Every row belongs to one group in each of 3 separate groupings. Each group adds its own fixed numbers to the row, and there is some noise. The rows also spread widely along 13 directions, which tell nothing about the answers.
Known rows, each followed by its group in each grouping:
[-1.12 -0.31 -2.34 -0.83 -4.80  1.74  0.25  0.88 -3.41  3.08 -0.77 -0.71
 -1.38  2.87 -1.46  1.38 -1.76 -0.47 -1.70 -2.18 -1.59  1.94 -1.41  3.41
 -0.55  0.20 -3.39  2.58] | N (2) Z_416
[-0.33  1.42 -2.09 -0.81 -1.77  0.85  0.19 -1.36  1.31 -1.31  1.69  2.80
 -0.30  0.58 -1.42 -1.20 -0.07 -1.27 -2.71 -1.47 -3.65  3.04  0.02 -0.31
 -1.60 -0.98 -2.15  1.27] | Z (2) Z_973
[-0.24 -0.59 -0.57 -0.68  0.78  0.07  1.80  1.41  1.80 -0.25  0.73  0.55
  0.95 -2.43 -0.10  0.27 -1.27 -0.03 -0.05  1.51 -0.04 -0.11  0.50  0.13
 -0.75  1.73  0.16  1.09] | Z (1) Z_688
[-0.22 -2.22 -0.20  1.01  1.35  1.46 -1.82  2.43  1.80  3.88 -0.69  2.59
 -0.03 -0.51 -0.18  3.64 -2.05 -1.46  1.72  2.31 -0.71 -3.57  1.69  0.99
 -0.69 -2.29  0.92  1.26] | B (3) Z_688
[-1.05 -2.83  0.87 -0.91  1.27 -2.23 -0.32  0.40 -2.92  0.02  0.54 -1.82
  0.39  0.94 -0.66  2.72 -1.57 -0.27 -0.69  0.47  0.94 -2.21 -1.60  0.15
 -1.16 -0.17  0.34 -0.19] | N (4) Z_83
[ 0.49  0.51 -0.68 -1.58  0.15  2.75 -0.98  2.19  1.33  0.11  1.88 -3.60
  1.57 -2.24 -1.70 -2.06 -0.48 -0.99 -0.44  3.87  1.33  0.70 -1.10 -0.34
  0.98  1.84  0.89  1.47] | V (1) Z_973
[ 1.71 -1.32 -0.48 -0.75 -0.99 -0.71  1.35  0.41  1.70 -0.32 -3.35  1.08
 -1.04  2.62  3.12  0.72  0.17  2.49  3.29 -1.63 -1.18  0.28  1.79  1.60
  1.23  0.27 -1.17  1.86] | U (0) Z_416
[-0.88  0.33  2.67 -1.87  2.92 -2.70  1.41 -5.16 -1.89 -1.46  1.39  2.77
 -0.55  0.09  2.35  0.83  0.57  0.08  0.52  0.57  0.13 -0.53  3.48  0.09
 -4.02 -1.71  0.50 -2.90] | V (0) Z_490
[-0.69 -0.86  2.24 -2.44  1.43 -2.98  5.02 -1.37 -3.66 -0.38 -4.02 -1.45
 -1.17  1.67  3.57  1.12  0.95  0.62  0.24  0.84  0.68 -2.34  1.02 -0.06
 -1.98  0.76 -0.36  0.26] | U (4) Z_83
[ 0.36 -0.13 -1.75 -0.35 -0.51  2.40 -0.32  2.03  2.57  1.14 -0.46 -1.35
  0.44  0.76  0.55  0.34  0.39 -0.20  2.25  1.74 -0.47  0.54  0.80  2.26
  2.83 -0.07 -0.24  1.42] | E (3) Z_490
[-2.28  0.21  0.82 -2.22 -0.21 -4.78  1.61  0.28 -4.79 -0.06  0.38 -2.19
  1.86  2.21 -1.10  1.97  1.53  1.46 -2.58 -0.19 -0.92 -0.14 -2.78 -1.71
  1.05  0.90 -0.75  0.53] | E (0) Z_973
[-1.39 -1.87 -0.04  1.42 -1.38  1.36  1.66 -0.67 -0.34 -3.11  2.64 -1.67
 -1.38 -1.26 -2.49 -0.39 -0.48  1.09 -1.65 -2.66  0.34  1.12 -2.43  2.14
 -0.49  0.01  0.18 -1.55] | B (0) Z_83
[-0.81 -3.36  1.04  0.33  1.13 -0.44  3.03  0.75 -0.21  3.40 -2.06  0.93
 -0.89  1.51  1.46  4.62 -1.21  0.49  2.76 -0.26 -1.65 -2.04  2.03  4.14
 -0.59 -0.48  0.90  0.06] | V (3) Z_490
[ 0.99 -0.63 -2.24  1.37 -3.04  1.52 -2.05 -0.14  2.27 -1.13  1.47  2.08
 -1.85 -1.98 -0.31  0.26 -1.97 -0.27  1.23 -2.13 -0.43  2.35  1.39  4.50
 -0.17 -1.29 -1.51 -0.37] | N (0) Z_416
[ 1.61  0.52 -0.87  0.59 -0.65 -2.59 -3.76  2.15  1.84 -0.57  1.01  3.86
  0.87 -3.03 -1.42  1.25 -1.49 -0.92 -1.21  0.74 -1.79  0.48  1.79 -1.39
 -0.27 -1.60 -0.87  0.55] | V (2) Z_688
[ 3.24  0.03  0.08 -3.41 -0.69 -6.27  1.11  1.46 -0.86 -1.76 -1.98 -1.29
  0.57 -1.93  1.68  0.25  0.17  0.03 -0.19  1.69  0.16  1.36  1.84  0.83
  1.57  1.85 -1.25  0.23] | V (2) Z_973
[ 0.55  1.28 -0.77  0.59 -1.65 -2.15 -0.44 -1.02  0.11 -1.69 -1.27  4.96
 -0.03 -1.74  1.40  0.06 -2.44  1.23  0.02 -0.94  0.19  0.88  2.14 -1.30
 -2.16  0.62 -1.93  1.30] | E (1) Z_490
[-2.38  1.51 -0.47 -1.20  0.36  0.22 -2.81 -2.65 -1.35  0.29 -0.52 -0.22
 -0.32  2.13  1.81  0.69  2.17 -0.69  1.70  2.21  1.54 -0.73  2.27 -1.16
  1.13 -3.41 -1.17 -1.57] | Z (3) Z_490
[ 2.11  0.98  1.65 -1.37 -1.36 -0.08 -0.70 -1.51 -4.67 -0.16  0.52 -3.22
  0.28  2.66 -1.09 -1.53  1.38  0.77 -0.22 -0.74 -0.33  2.27 -0.26  1.10
  0.07 -0.42 -0.50 -0.73] | E (3) Z_688
[-0.44 -0.01  0.60 -3.96  3.03  0.03  1.48 -3.91 -0.41 -0.94  1.01  0.33
  0.86  0.54  4.14 -1.52 -0.64 -0.11  1.35  2.78  2.67 -1.28  1.66 -1.25
 -2.87  1.38 -1.36  0.54] | E (4) Z_416
[ 2.48 -0.32  0.79 -1.11 -1.14 -1.97 -3.19  2.01 -0.88  0.71 -1.07 -2.35
  2.69  0.12  1.19  0.16 -2.63  2.87  2.93  1.46  2.60  0.58  0.50 -0.16
  2.22  2.93 -0.32  1.48] | V (0) Z_973
[ 0.25  1.94  1.69  0.19 -0.25  0.97  0.42  1.19 -0.71  1.73  0.25  0.45
  1.30 -0.62 -0.03  0.03 -0.50  0.54  0.08  1.27 -1.11  1.00  1.40  1.83
 -0.89  0.50  1.56  0.83] | B (0) Z_83
[-3.78 -1.55  0.19  1.71  2.28  1.54  0.43 -0.34  2.16 -0.70  1.40  2.98
  0.84  0.90  0.01  2.17 -0.84  1.32  0.06 -0.34 -1.33 -2.46 -0.99 -2.88
 -1.64 -0.82  0.97  0.73] | U (4) Z_490
[ 1.83 -1.57 -0.95  0.90 -1.40  2.25 -1.43  0.30  0.14 -2.31 -0.95 -1.57
 -1.90  0.31 -1.25 -1.07 -0.97  0.02  0.10 -0.92  0.58  0.03 -0.58 -0.03
 -0.28 -0.66 -0.57  0.81] | U (4) Z_490
[-3.87  2.20  0.35  0.13 -0.24 -2.18 -1.40  0.44 -0.74  0.86  0.13 -0.74
  1.80  0.35  2.15  2.58  2.08  2.29  2.46  1.66  1.49  0.51  1.65  0.36
  3.73 -0.51  0.17 -1.62] | Z (0) Z_490
[ 2.30 -2.74  1.94 -3.02  2.35 -1.17  1.05 -0.91 -2.20 -1.52  2.04 -2.86
  2.56  3.54 -1.97 -0.47 -1.27  1.49 -1.01 -0.31 -0.65 -0.10 -2.69 -2.04
 -1.92  2.00  0.30  1.31] | U (3) Z_83
[-5.02 -1.22 -1.88  1.77  0.15  5.91 -0.03 -0.15  0.53  1.31  3.05 -0.09
 -0.79  2.81 -4.26  0.54  1.10 -1.31 -2.96 -1.32 -3.22 -0.55 -3.68 -1.13
 -0.53 -2.86 -0.05  0.88] | Z (2) Z_416
[ 2.35 -1.53 -0.48 -0.61 -0.35 -0.41 -0.58  1.14 -0.42 -1.83  0.60 -0.54
 -0.98 -1.36 -2.40 -0.43 -0.54 -1.79 -2.39  0.24 -0.59 -0.36 -0.76 -0.19
 -1.21 -0.67 -0.15  1.02] | B (4) Z_688
[ 0.19 -0.64  1.03 -2.47  1.82 -1.34  1.14 -1.06  0.34 -0.10 -0.37  0.62
  1.08 -0.23  3.44  0.32 -2.45  0.64  1.85  2.06  1.77 -0.74  2.10  0.56
 -1.85  1.56 -0.36  0.24] | N (2) Z_83
[ 0.88  1.09  1.82  0.31  1.15  2.20 -0.32 -0.25 -1.08  1.56  2.39 -1.26
  0.48  1.25 -1.48 -0.58  1.49 -0.97  0.36  0.47 -2.85  2.31  1.03  3.89
 -0.72 -1.80  2.43 -1.70] | E (2) Z_83
[-1.95  0.33  0.69  4.24 -1.66  1.89  1.26  0.25  0.88 -1.62 -1.17  2.56
 -1.16 -1.40 -1.32  0.09 -0.62  2.04 -0.84 -2.64 -1.82  0.26 -0.12 -1.51
 -0.79 -0.68  0.59 -0.11] | V (3) Z_490
[-2.14  1.27 -1.96 -2.49 -1.87  1.47 -1.70 -1.24 -1.68 -1.22  1.92 -1.48
 -0.02  0.64 -0.71 -1.39  0.22 -1.76 -2.88  1.48  1.22  0.44 -1.67 -2.19
 -0.91 -0.88 -2.75  1.44] | N (4) Z_688
[ 0.12 -2.37  0.27  1.18  0.83 -1.20  3.02  0.04  2.02 -3.13 -0.22 -0.43
 -1.27 -1.15  1.16  0.21  0.99  2.30  2.15 -1.51  0.03  0.34  0.19  2.51
  1.49  0.69  0.93 -1.58] | E (1) Z_416

New rows. What belongs after each?
[ 1.15 -1.24 -0.57 -3.84  0.84 -2.14  1.94  0.00  0.28 -0.97 -0.40 -1.20
  0.04  1.11  0.65  0.46  0.48 -0.46 -0.66  1.33 -0.82 -0.09  0.54  0.16
 -0.06  0.83 -1.02  1.64] | V (0) Z_490
[ 1.88 -0.91 -1.46 -0.69 -1.20 -0.41 -2.71 -0.75  0.74  0.32 -1.89  2.81
 -2.08  0.64  1.75  1.27 -1.42 -0.89  2.11  0.33  0.33 -0.69  3.48  1.70
 -0.72 -2.43 -1.74  0.95] | B (0) Z_490
[-2.23  4.04 -0.30  1.35 -2.01  4.05  4.18 -0.81  1.71 -0.03  0.01  1.20
 -1.35 -2.08  0.79 -1.67  2.14 -0.73 -0.31  0.24 -2.49  3.27  2.64  3.16
 -0.38 -0.25  0.26 -0.48] | Z (3) Z_490
[-1.52 -0.43 -0.27  0.09 -0.37  3.55 -0.06 -0.45 -3.42  1.49  2.20 -3.61
 -1.25  0.41 -4.14  0.28  0.63 -2.50 -1.93  1.09 -0.04  0.39 -1.41  2.34
 -1.30 -1.60  0.81 -1.00] | Z (1) Z_490
[-1.52  0.45  0.48  2.17 -0.11  1.80 -2.44 -0.12 -0.63 -1.93 -1.08 -1.29
 -0.73  0.43 -1.20 -0.45  1.71  0.79  0.16  0.73  0.95 -1.54 -0.57 -3.59
  1.37 -2.77  0.67 -1.03] | U (3) Z_490
[-4.95  0.26  0.65  1.39 -0.13  0.26  3.13 -0.45  0.68  0.17  2.23 -0.61
  1.06 -0.43  2.60  2.51  1.05  3.30  2.74 -0.72  0.64  1.55  0.41  4.41
  2.19  1.62  0.76 -2.38] | E (4) Z_490
[ 3.90 -0.41  0.45  2.96 -1.45 -0.49 -1.72  5.43  0.12 -1.59 -1.69 -3.44
 -1.47 -3.59 -4.19 -0.17  1.32 -0.99 -0.57  0.34 -1.68  0.69 -0.53  1.89
  2.97 -1.44  2.99 -0.84] | U (0) Z_973
[ 1.47 -1.11  0.62  1.13  0.41 -0.74 -1.34  0.33  1.43 -2.67  0.48  1.10
  0.79 -0.20 -0.06  0.10 -1.39  1.67  0.88 -1.25 -0.54  0.20 -0.17 -0.93
 -0.66  0.02  0.47  0.17] | U (4) Z_83
[ 2.47 -0.60 -0.96  1.21 -2.57  2.46  0.40  2.40  1.71  0.26 -0.85  0.08
 -1.28 -1.12 -1.44 -0.85 -1.68 -0.05  0.41 -0.80 -1.52  1.84  0.28  3.31
 -0.08  0.91  0.56  2.03] | B (1) Z_973
[ 2.51  3.67  1.06 -1.34 -3.91  1.00  1.55 -0.16 -6.00  2.42 -2.83 -3.22
 -1.79  2.70  0.32 -2.03  2.29 -1.33 -0.81 -0.54 -2.23  3.97  1.60  5.14
 -0.62 -0.43 -0.70  0.90] | E (4) Z_83
[-1.12 -4.13 -0.08 -1.97  3.29 -2.30  0.56  0.36 -1.19 -1.04  0.13 -2.78
  1.06  1.79 -1.66  2.57 -0.09 -0.31 -0.78  1.77  0.99 -3.80 -2.22 -3.21
  0.72 -0.27  0.25  0.33] | Z (3) Z_490
[ 3.00 -1.14  1.02  0.38  0.75  1.47 -2.41 -0.45  0.35 -0.87  0.07 -1.01
 -1.09  0.24 -0.81 -0.91 -0.34 -0.27  1.77  0.43 -0.04  0.37  1.68  1.27
 -0.42 -1.52  1.50 -0.80] | V (0) Z_490
[ 3.29 -1.27 -0.48  0.14 -0.56  2.24 -0.72 -0.48  1.98 -3.48 -1.74 -1.29
 -2.50 -2.34 -0.07 -3.48 -1.11 -1.00  0.35  0.54  1.47 -0.17  0.78 -0.75
 -0.86 -0.37 -0.23  0.32] | V (0) Z_973
[-1.15 -0.17 -1.34 -1.01 -1.66 -3.21 -1.64  0.41  0.63 -1.54  2.47  0.42
  0.75 -1.94 -0.33  1.86  0.41  0.77 -0.20 -0.15  0.34  1.33  0.32  1.14
  1.95 -0.77 -1.73 -1.25] | V (0) Z_688
[ 1.25 -2.06 -0.33  2.95 -0.49  0.13 -2.94  1.25  2.21 -0.13 -4.06  4.26
 -0.88  0.38  1.70  1.67 -3.52  2.29  3.10 -1.18  0.39 -2.21  2.12 -2.23
 -0.35 -0.96 -0.69  1.70] | U (2) Z_490
[-0.29 -2.18 -0.38  0.24  1.53 -1.22  0.09  3.15  1.11 -0.94 -1.33 -1.91
  0.82  0.26 -0.88  1.17  1.53  0.65  0.22  1.41 -0.46 -2.48 -1.62 -2.52
  3.13 -0.60  0.83  0.81] | E (3) Z_688
[ 0.15  1.34 -0.29  3.69 -1.09 -0.10 -1.59  3.30  1.08 -0.15 -3.25  1.85
 -1.13 -2.16 -1.22  0.83  0.70 -0.42 -0.30  0.42 -2.02 -0.38  1.65 -1.21
  1.66 -2.15  1.17  0.20] | Z (2) Z_490
[ 0.05 -1.66 -1.87 -0.73 -3.54  0.80 -1.09  2.41 -2.51  1.37 -0.48 -2.16
  0.67  2.27 -2.27  0.76 -2.92  1.44 -1.14 -1.28  0.43  0.69 -3.43 -0.06
  0.46  2.49 -2.30  3.96] | N (1) Z_416
[-0.71 -2.70 -0.64  4.24 -1.70 -3.04 -2.94  4.25  1.17 -2.84 -1.35  1.11
 -0.39 -0.67 -3.32  3.00 -0.21  2.48 -0.93 -3.32 -1.95 -1.38 -2.78 -2.69
  3.25 -2.01  0.80  0.17] | N (0) Z_688
[ 0.60  1.80 -0.04 -1.33 -0.21  1.88 -1.09  0.05  0.12 -0.75  0.53 -3.40
 -0.35  3.35 -1.55 -1.32  4.63 -1.33 -0.40  1.20 -2.98  2.34  0.06  1.11
  2.46 -3.03  1.45 -0.42] | N (3) Z_490
[ 3.31  0.55  2.28 -0.60  0.51 -3.30 -0.87  0.78 -3.42  1.37 -0.20 -0.27
  0.92  2.11 -1.38  1.25  0.95 -0.09  0.07 -0.55 -3.35  1.47  1.12  2.62
 -0.56 -1.33  1.66 -0.32] | E (0) Z_83
[-0.71 -0.23  0.15  0.12 -1.82  0.19 -0.64  0.94 -2.84  0.29 -0.22 -1.46
  0.29  1.28 -1.77  0.52 -1.21  0.00 -1.84 -0.56 -0.64  0.20 -2.31 -0.73
 -0.91  0.36 -0.24  1.57] | N (4) Z_973
[-4.45  1.80  0.05  3.83 -2.81  1.40  0.57  0.91  0.37 -0.84 -1.84  0.12
 -0.67 -2.10  1.03  0.47  0.81  2.27  0.52 -0.84  0.88  0.30  0.11 -0.60
  2.29 -0.86 -0.41 -1.20] | V (3) Z_83
[ 0.31  0.29 -0.14  0.86 -1.81 -1.41 -2.70 -1.71 -1.85 -1.71  1.24  1.58
  0.41 -1.95  0.59 -0.05 -3.26  1.10  0.64 -1.08  2.45  1.10  0.58  0.07
 -1.56  0.77 -1.82 -0.59] | E (4) Z_973
[-3.81  2.62 -0.38 -0.47 -1.33 -2.69  0.60  1.06 -0.95 -2.28  3.36 -1.57
  2.13 -1.46 -1.72  1.15  3.23  1.75 -2.08  0.67 -0.46  2.56 -1.48 -0.48
  2.77  0.45  0.10 -1.58] | U (1) Z_490
[ 2.13 -0.88  1.78  1.53 -0.05 -1.75  1.14  1.06 -0.01 -1.75  0.28  0.80
 -0.26 -4.22 -0.92  0.23 -1.75  1.15 -0.08 -0.94 -0.30  0.64  1.04  1.68
 -1.20  1.42  1.39 -1.11] | V (0) Z_416
[-6.42 -2.61 -1.34  1.18  0.49 -1.67  1.21  0.94  2.12 -2.21  1.38 -0.65
  0.62 -1.71  0.79  4.02  0.56  2.54  0.86  0.56  2.80 -2.45 -1.57 -0.85
  3.92 -0.06 -0.44 -1.78] | B (3) Z_490
[-1.00 -0.32 -1.06 -1.29 -0.51  2.28  0.15 -1.52  0.94 -0.21  0.90  0.02
 -0.16  1.44  1.61 -0.60 -0.37  1.08  1.32 -0.14  0.68  0.91  0.39  0.79
 -0.09  0.14 -1.85  0.57] | U (2) Z_416
[ 0.19 -2.34 -0.72 -0.05  0.38 -0.14 -0.58  2.98  0.62  0.50  1.56 -0.70
  2.76  2.04 -3.28  1.20 -1.81  1.38 -1.26 -0.78 -2.48 -0.40 -4.00 -1.97
  0.79  1.86  0.47  3.38] | E (0) Z_973
[-4.14  2.40 -2.33 -0.76 -3.01 -1.38  1.39 -0.33  0.22 -0.49  0.46  2.16
  0.59 -1.43  1.67  1.02  0.13  1.27 -1.08 -0.48  0.35  1.68  0.39 -0.25
  0.98  1.14 -3.43  1.09] | Z (0) Z_416
[ 0.81 -0.40 -0.13 -0.71 -1.27 -0.12 -1.58 -0.83 -0.08  1.14 -1.09  0.90
 -0.14  4.15  0.77  0.91  0.53  0.92  1.77 -1.61 -2.68  1.41  0.99  1.08
  0.77 -1.70 -0.85  0.91] | V (3) Z_973
[ 0.42  0.08  0.45 -1.97  0.54 -2.38  1.90 -0.12 -0.70 -0.33 -0.52  0.40
  0.22 -1.84  1.95  1.32 -0.73  0.34  1.09  1.98  1.40 -0.18  2.50  1.50
 -1.15  1.32 -0.32 -0.30] | U (1) Z_490
[ 2.83 -1.97  0.00 -1.50 -0.03 -0.71 -1.99 -0.15 -1.56  1.15 -2.96  0.31
 -1.52  0.88  0.64  0.73 -1.46 -1.60  0.88  1.22  0.74 -2.40  2.06 -0.89
 -1.53 -1.97 -1.49  1.18] | V (3) Z_688
[ 2.90  2.11 -1.31 -2.85 -2.15  1.63 -4.82  1.43 -2.19  2.50 -0.63 -1.60
  1.52  3.36 -1.45 -1.05  0.03 -1.28 -0.43  2.20 -0.83  1.19  0.02 -1.57
  0.77 -0.90 -2.19  3.87] | U (3) Z_416
[ 2.32 -2.37 -0.04  0.44 -1.91 -2.11 -3.05  1.43 -0.61 -3.08 -0.01 -3.51
  0.55  1.19 -1.33  0.16 -0.50  3.33  1.79 -2.14  1.35  1.19 -2.00  0.15
  3.47  0.64 -0.27 -0.63] | U (0) Z_973
[ 3.60 -1.00 -0.83 -0.44 -2.32  0.39 -1.62 -0.16 -1.38 -0.11  3.62  0.83
 -0.32 -1.13 -3.66  0.28 -2.68 -0.93 -1.34 -2.32 -1.65  3.02 -0.15  4.29
 -2.78 -0.13 -1.30  0.32] | U (0) Z_416
[ 0.16  1.01 -0.91  0.32 -2.15 -0.55  0.44  0.87 -0.06  1.49 -1.59  3.05
 -0.30 -1.85  0.78  1.58 -2.45 -0.25  0.41  0.22 -0.58  0.74  2.66  1.83
 -1.30  0.63 -1.48  1.71] | Z (0) Z_490
[-1.80  0.76 -1.00  0.16 -3.21  2.00  1.06  0.18 -0.66  3.07 -1.49  2.04
 -0.12  2.33  1.30  1.52 -1.77  0.90  0.57 -1.16 -1.23  0.86  0.71  2.07
 -0.77  0.17 -2.24  2.74] | B (3) Z_83
